The rows come from 6 hidden closed curves, with some noise, and rows from the same curve form a group. Each curve winds through 6 dimensions. The rows are also pushed far along 4 directions, which tell nothing about the answers.
In the rows, 128 means zero.
Some rows, each with its group after it:
[135 136 135 169 121 114  66 131 151 189 115 165 169 155 184 108 164  64] -> D
[158 151 158 151  94 143 139  49 130 167 126 144 130 136  99 189 110 140] -> D
[170 156 128  86  96 153 151  84 168 142 165  74  67 114  99 177  75 166] -> J
[141 105 141 142 111 111 103 126 114 109 119  93 142 137 182  99 120 123] -> J
[137 133 108 148  76 100 102 142 132  54  90 113 104 111 196  86 124  60] -> J
[105 143 164 117 128 130 116 159 131 134 140 142 142 120 145 125 133 132] -> D
[136 126 143 140 129 120 143  92 163 166 155 133 130 152 147 167 129 150] -> R
[ 99  77 139 125 133 120 181 132 109  65 107  95 148 118 151 115 122 170] -> D
[112 149 102  91 110 145 146 167 130 101 127  98 113  89 115 102 124 140] -> Q
[ 74 139  96 118 182 126 147 181 122 131 116 161 147 106  94 114 171 127] -> Y
[144 166  99 104  96 150 120 133 152  98 133 126  56 112 109 132 133 125] -> R
[160 156 141 122  73 133 111 109 137  93  95  70 113  96 154 136  92  84] -> Q
[135 142 116 114  66 128 128 136 181  77 117  77  88 101 210 105 111 100] -> J
[130 128 123 126 167 111 159 100 144 174 168 145 112 136  80 172 109 180] -> Q
[ 85 155 114  76 196 131 140 203  89  83 132 115 102  82  66 118 134 152] -> K
[138 128 146 130 109  94 125 134 166 109 124  90 126 123 167 142 119 119] -> Q
[136 153  75 118  89 112  81 190 155  66  75  93  97  87 157  73 152  52] -> Q
[121 155 121 127  91 114 128 125 175 114 113 114  96  85 180 116 104  99] -> K
[129 123 148 169  90 126 106  88 138 146 102 116 162 137 229 107 132  88] -> K
[138 126 171 168  83 101 131  94 149 157 143 147 168 156 186 152 113 106] -> D
[102 143 148 143 158 116 116 143 126 136 122 174 141 132 140 139 153 100] -> R
[165 139 175 165  93 111 151  38 155 169 150 159 118 148 125 207  82 128] -> R
[127 174 143 113 134 155 142  84 116 158 143 112 108 103 113 162 101 150] -> K
[134 149 119 136  68 109 146 116 158 109 112 112 119  95 155 130  97  99] -> Q
[117 146  78 116 104 135 103 175 122  54 103 108  83 104 175  68 151  80] -> J
[ 79 124 139 141 189 150 125 150  85 168 109 185 194 138 103 118 183 125] -> D
[146 153 116 103 145 138  93 134 128 143 150 114  77 117 104 122 117 143] -> Y
[ 84 146  94  81 177 144 150 190 129  71 121 106  99  99 119 114 155 116] -> R
[124 145 135  79 118 137 144 158 138  78 137  90  74  85 106 128 102 173] -> D
[168 154 134 173 111 101  81  84 152 193 112 158 142 139 113 162 129  79] -> Q
[157 180 119 146 123 130  42 119 146 195 134 188  85 129 101 127 152 107] -> Y
[126  81 142 121 160 111 191 111 105 117 169 105 151 158 113 158  98 183] -> Y
[ 90 133 121  96 120 148 156 164 117  73 121  93 117  86 165  88 113 131] -> Q
[116 138 111 120 151 134  98 165 120 113 113 130 124 118 154  95 137  65] -> J
[144 182  76  99 110 121 105 158 144 118 136 128  51  80  65 116 116 129] -> J
[118 152 101 150 119 115 120 128 153 184 132 177 136 118 121 118 137 110] -> Q
[149 209 109 149 105 134  71 111 155 190 115 215  82 106  53 159 156  92] -> D
[ 89 167 129 107 178 139 124 158  94 121 133 153 101  98  75 135 155 171] -> Y
[ 72 152  94 130 186 116 115 176 120 158 107 151 158  93 136  90 161  92] -> K
[131 108 117  93 151 144 161 139  86  76 120  90 117 114  70 133 102 145] -> J
[139 113 139 186 106  83 139  67 124 149 112 130 168 139 157 146 118 132] -> K
[143 116 152 132  98 116 145  92 127  82 129  95  98 124 166 137  89 147] -> Y
[109 119 112 107 113 133 171 149 141 102 115  89 145  98 143 110 109 124] -> D
[131 105 133 143 118 136 143 105 103 113 134 137 139 163 133 134 148 159] -> J
[138 105 140  87 145 153 196  96 127 110 173  68 109 138 122 167  71 175] -> K
[127 135 171 133 125 117 140  87 137 164 142 119 129 114 124 160 103 191] -> K
[124  81  80 110 134 131 185 123 129  91 118  58 136 117 140 104 102 145] -> K
[125 178 125 144 128 115  57 161 135 154 120 177 115 121 127 114 173  94] -> R
[109 109 162 123 120 140 176  98 105 119 147 109 146 129 151 138  96 180] -> Q
[139 143  91 108 159 136 115 148 134 165 157 159  99 131  55 130 129 129] -> Y
[132 123 189 142 137 126 149  73 132 179 178 150 142 168 124 192 123 201] -> R
[155 155 116 133  90 132 130 103 153 143 140 165  92 134  76 163 137 144] -> J
[128 168 144  78 129 153 136 139 127  98 149  87  73  97 109 150 108 166] -> R
[ 94  99 122 117 173 137 111 176 114 140 110 127 166 124 126  80 170 152] -> D
[152 107 127 100 125 140 166 105 149 135 139  75 128 125 101 155  88 155] -> J
[132 130 189 167 132 104 125  78 123 169 140 166 161 153 144 179 121 133] -> R
[108 150 100 135 122 111 111 179 144 100 103 161 130 117 142 105 162  57] -> Y
[110  92 103 120 160 134 154 142  89 144 128 120 159 120  82  95 126 179] -> R
[137 137 136 119 109 146 144 112 112 107 142 135 102 141  93 151 135 173] -> J
[102  57 118 179 138  98 167 113  94 121 105 146 206 160 159 100 151 142] -> Q
[131 127 135 162  97 104 150  72 144 131 117  99 151 123 205 140  97  93] -> K
[162 144 159 121  98 141 106 102 143 164 150 104 125 139 130 149 109 141] -> D
[100 165 114  82 142 140 121 175 134 103 111  93  87  59 114  99 122 147] -> K
[157 152 156 152  97 118 100  85 138 156 155 158 100 150 135 159 124 145] -> Q
[ 84  99 121 146 148 115 135 160 137 139 126 158 172 145 174  91 173 134] -> J
[120 145 147 139 100 126 139 122 144 154 124 147 155 118 132 138 124 121] -> D
[114 134 125 101 144 142 129 151 114 134 145 112 120 114 105 113 134 179] -> R
[122 110 152 177 111 108  98 113 123 128 101 166 152 145 187 106 153 111] -> Y
[155 195 164 146  95 114  80  86 164 195 143 171  84 110 100 172 119 148] -> K
[182 148 156 184  71 116  89  52 160 178 139 183 115 182 141 180 144 114] -> R
[127 158 117 147 149 136  62 133 130 194 118 190 123 131 100 111 176 119] -> Y
[ 85 126  78  95 153 172 126 181 120 111 102 107 129  98 154  55 155 104] -> K
[134 158 119  69 136 158 148 133 148 132 148  86  70  84  67 149  95 182] -> D
[126 138  66 153 112 111  87 159 145 148  94 165 128 108 126  71 156  69] -> R
[134 183 113 123  93 150  67 149 153 122  88 134  92  95 142 107 160  70] -> Y
[140 169 110 147 110 119 118 111 130 154 136 186  97 119  69 151 131 127] -> Q
[147 166 130 138  97 144  62 126 139 137 107 164  86 118 133 112 144  93] -> Y
[132  50 130 137 135 138 157 112 125 134 124 103 185 169 160 109 125 138] -> Y

New rows, each followed by its group:
[144 129 117 124  84 120 131 115 178 124 111  86 111 102 166 118 102 115] -> D
[143 114 175 178 112 106 133  68 101 157 139 176 157 161 114 168 121 161] -> R
[143 215 112  92 108 149  65 160 150 132 124 141  36  69  73 124 131 118] -> K
[111 118 125 172 118 103  95 148 108 118  89 177 162 130 156  87 162  87] -> R
[104  97  87 133 183 119 164 139 110 153 136 146 158 136  82 118 144 158] -> K
[121 125 145  92 137 173 147 114 103  99 120  80 106 110 110 129 117 183] -> Y
[121  56 132 156  96 113 170 115 121  87 107 105 183 161 175 108 149 164] -> J
[100 111 146 143 162 107 170 101 123 162 138 118 173 125 147 146 111 157] -> K
[ 86  91  87 122 163  98 171 169 115  80 106  82 161 110 151  89 146 145] -> R
[132 109 177 146 131 130 142  90  93 148 127 119 182 146 119 157 118 156] -> Q
[154 147 147 171  82 110  76  95 157 203 138 181 131 142 144 126 129 123] -> R
[ 91 119 100  99 161 141 146 172 130 122 140 119 129 118 132  95 152 158] -> J
[177 146 138 142  88 115 149  51 139 129 131 114  98 124 102 191  76 124] -> R
[ 87 173 114  82 173 177 125 166  98 129 125 123 106  82 100 107 138 137] -> K
[137 161  95 102 108 143 104 148 124 120 113 120  83  76  87  95 103 115] -> R
[136 107 115 182 109  74 120 101 168 159 112 128 169 147 191 123 139  98] -> R
[122 147 126 134 117  93 106 155 133  80 103 110 113 101 166 111 126  83] -> K
[144 118 138 110 115 159 170  90  99  93 153  99 101 146 101 160 114 193] -> J
[ 90  83 147 130 158 132 195 103 118 148 145 131 168 137 135 134 117 199] -> K
[ 75 103  91 117 200 126 162 184  95  80  99 127 157 117 113 103 169 111] -> R
[158 124  88 126  67 101 107 150 171  75 107  78  94 108 185  85 111  81] -> D
[165 134 136 114  55 151 117 110 161  79  93  50 110 117 194 122 109  80] -> Y
[122 141 122  96 134 145 180 121 143 115 151 123  94 114  84 163 106 159] -> J
[137 100 180 148 125 146 146  65 126 180 159 137 158 173 160 159 114 175] -> K
[118  65  93 126 140 113 160 155 115  91 119  80 165 139 150  83 130 143] -> D
[139  97 143 134 139 124 180  79  86 121 132 102 149 134  82 160  90 182] -> R
[163 144 131 125  86 117 107  97 169 139 124  78 101 110 165 135  95 120] -> K
[149 168  92  89 125 134 119 143 167 136 134 102  74  88  93 134  92  96] -> J
[136 198 137 144 107 145  77 102 146 185 127 168 101 112 140 138 135  90] -> K
[146 153 145 155 133  92  92 109 149 193 152 176 126 133 116 153 110 112] -> J
[108  52 149 176 136 102 153 117 104 117 122 160 195 181 177 110 154 146] -> K
[170 180 144 114 104 140 100 100 161 155 168 135  66 136 120 174  97 108] -> K
[101 124 129 136 204 120 104 166  88 163 141 169 170 152  97 124 172 128] -> K
[112 182 129 130 134 142  75 164 130 142 106 177 117 112 113 120 179  91] -> Y
[141 138 191 146 104 108 134  82 124 122 142 124 122 133 156 173  98 152] -> K
[145 156 156 126 106 131 142  97 120 118 148 136 104 129 113 175  99 130] -> D
[117 127 144 133 149 116 151  94 128 164 135  98 157 118 145 147 104 156] -> K
[ 94 138 107 147 169  93 114 160 128 179 125 178 156 108 102 109 147 122] -> R
[133 143  87  97 129 159 137 134 115  88 136  94  79 118 125 115 121 123] -> J
[120  92 159 165 150  90 179  79  94 142 153 141 171 161 105 176 125 206] -> R
[140 180 115 147 152 132  70 132 112 193 142 206 117 145  66 143 168 103] -> K
[135 161 162 163 110  95 115  80 165 194 140 166 126 119 143 167 112 137] -> K
[142 116 175 182  95  92 107  95 129 139  95 133 190 147 181 144 131  86] -> Q
[149  99 150 168 114  93 132  90 142 153 147 165 144 171 134 154 126 148] -> K
[138 160 114 126 124 152  78 144 145 148 107 160 108 121 125 112 145  62] -> R
[ 96 117 156 113 173 137 165 134 106 105 136 120 141 128 123 151 125 154] -> R
[111 112 105  90 146 167 180 132  95  80 100  67 132  99 101 117 119 150] -> D
[ 97  62 103 157 172 111 152 139  84 150 106 149 208 144 109  85 148 150] -> R
[125 123  93 161 113 109 118 128 156 148 106 172 136 124 141 105 139  78] -> R
[168 160 128 152 118  95 117  72 181 193 156 160  90 134  98 191 102 129] -> Q
[114 163  70  71 167 163 133 178 112 126 145 126  73  95  28 113 145 173] -> R
[151 160 152 115  97 126 101 128 145 106 146 108  87 122 163 143 101 102] -> D
[140 136  95 114 101 117 116 125 161  94 105  48  90  89 192  98 103 107] -> Y
[ 88 153 115 136 161 132 135 133 107 147 117 149 148 105 134 118 141 109] -> K
[ 97 175 115 155 158 120  99 131 124 190 118 181 147 109 129 124 156  89] -> K
[134 101 115 137 112 137 118 124 109  99 104 101 143 141 168  94 140 113] -> K
[116 147 106 137 120  94  88 181 147 132 114 159 122 103 127  88 149 110] -> J
[126 159 151 117  89 132 125 121 130  72 110  91  91  93 183 125 101 105] -> K
[122 143 123 160 118 122  69 149 132 184 110 203 144 123 129  85 153  92] -> R
[139  90 131 126 140 145 112 135  94 117 127 117 144 158 133 102 138 139] -> Y
[124  96 110 148 111 128 124 135 132  96 103 126 144 154 176  96 167 110] -> R
[152 105 153 155 117 135 143  68 108 152 153 155 140 179 115 162 125 161] -> K
[172 121 169 168  97 129 122  46 122 179 160 171 130 184 111 184 121 164] -> K
[151 136  95 161 112 102  66 144 127 136  99 159 130 134 131  94 152  63] -> J
[ 89 111  88 123 139 108 138 191 100  41  81 100 138  94 158  65 152 104] -> R
[136  91 163 159 111 105 160  87 123 157 150 154 164 166 102 163 134 212] -> J
[ 73 127  78 100 168 111 155 206 110  75 113 112 124  81 112  77 151 145] -> R
[173 161 135 163  83 117 107  55 148 167 165 155  86 160 146 170 110 132] -> J
[102 125 170 157 145 121 108 124 108 147 121 158 169 145 176 120 152 126] -> K
[120 124 148 119 129 139 172  91 144 153 161 134 116 126 121 160  96 178] -> K
[134 105 142 137 139 112 174  87  94 115 155 124 126 144 103 162  92 176] -> J
[144 156 124 150 106 119 150  59 141 174 140 152 108 117  91 173 102 155] -> K
[128 168 124 146 106 122  97 137 144 182 141 182 131 126 104 129 153 124] -> Q
[153 129 140 153 122  98 146  67 159 185 155 122 137 143 120 181 104 159] -> R
[142 135 127 106  82 134 121 132 146  85 120  59  97 102 179 103 107 136] -> R
[116 136 174 119 174 129 158  96 127 186 171 145 135 133  94 186 100 184] -> Q
[134  82 138 147 131 118 155 100 136 137 147 116 163 170 184 135 115 119] -> K
[149  89 117 165 112 100 162  68 142 157 136 121 155 156 140 150 107 145] -> K
[118 175 137 145 147 139 105  98 121 203 138 168 136 120 113 148 139 125] -> K
[150 159 112 137  82 118  57 152 168 126 103 141  88 110 160  93 146  78] -> K
[ 95 115 130 139 131 124 119 148 110  83  87 117 138 110 182  87 155 121] -> Y
[140 191 120 105  99 153  68 173 129 119 117 139  89  99  99 108 148  91] -> D
[ 89 109 128 150 177 118 135 144  77 140 149 185 155 158 113 116 168 171] -> J
[104 196 116 121 158 150  99 137 121 182 129 166 113  96  97 129 146 109] -> K
[ 93  96 116 102 156 158 152 161 125 112 130 115 140 129 158  88 137 138] -> K
[146 172  95 110 141 121 112 149 150 151 160 150  87 122  71 150 124 110] -> Y
[ 87 108 106 108 170 109 135 201 118 107 116 123 149  96 113  79 141 140] -> J
[ 86 115 105 119 181 113 105 191 122 123 123 129 143 117 164  71 158 114] -> Y
[117 107 129 135 100 116 150 140 134  79 112  93 157 125 202 105 114  84] -> D
[115  59 125  97 150 130 192 144 120  88 112  51 169 118 125 112  97 158] -> J
[155 189  98 109 110 121 110 116 178 155 141 115  66  91  99 156 102 108] -> R
[136 125 188 154 144  95 145  79 107 158 160 146 148 153 108 193 108 181] -> K
[128 143 165 138 157 155 115  89 102 192 143 178 132 145  67 167 148 190] -> Y
[ 84 123 126 136 184 115 167 141 112 182 139 180 182 124  66 143 142 159] -> Q
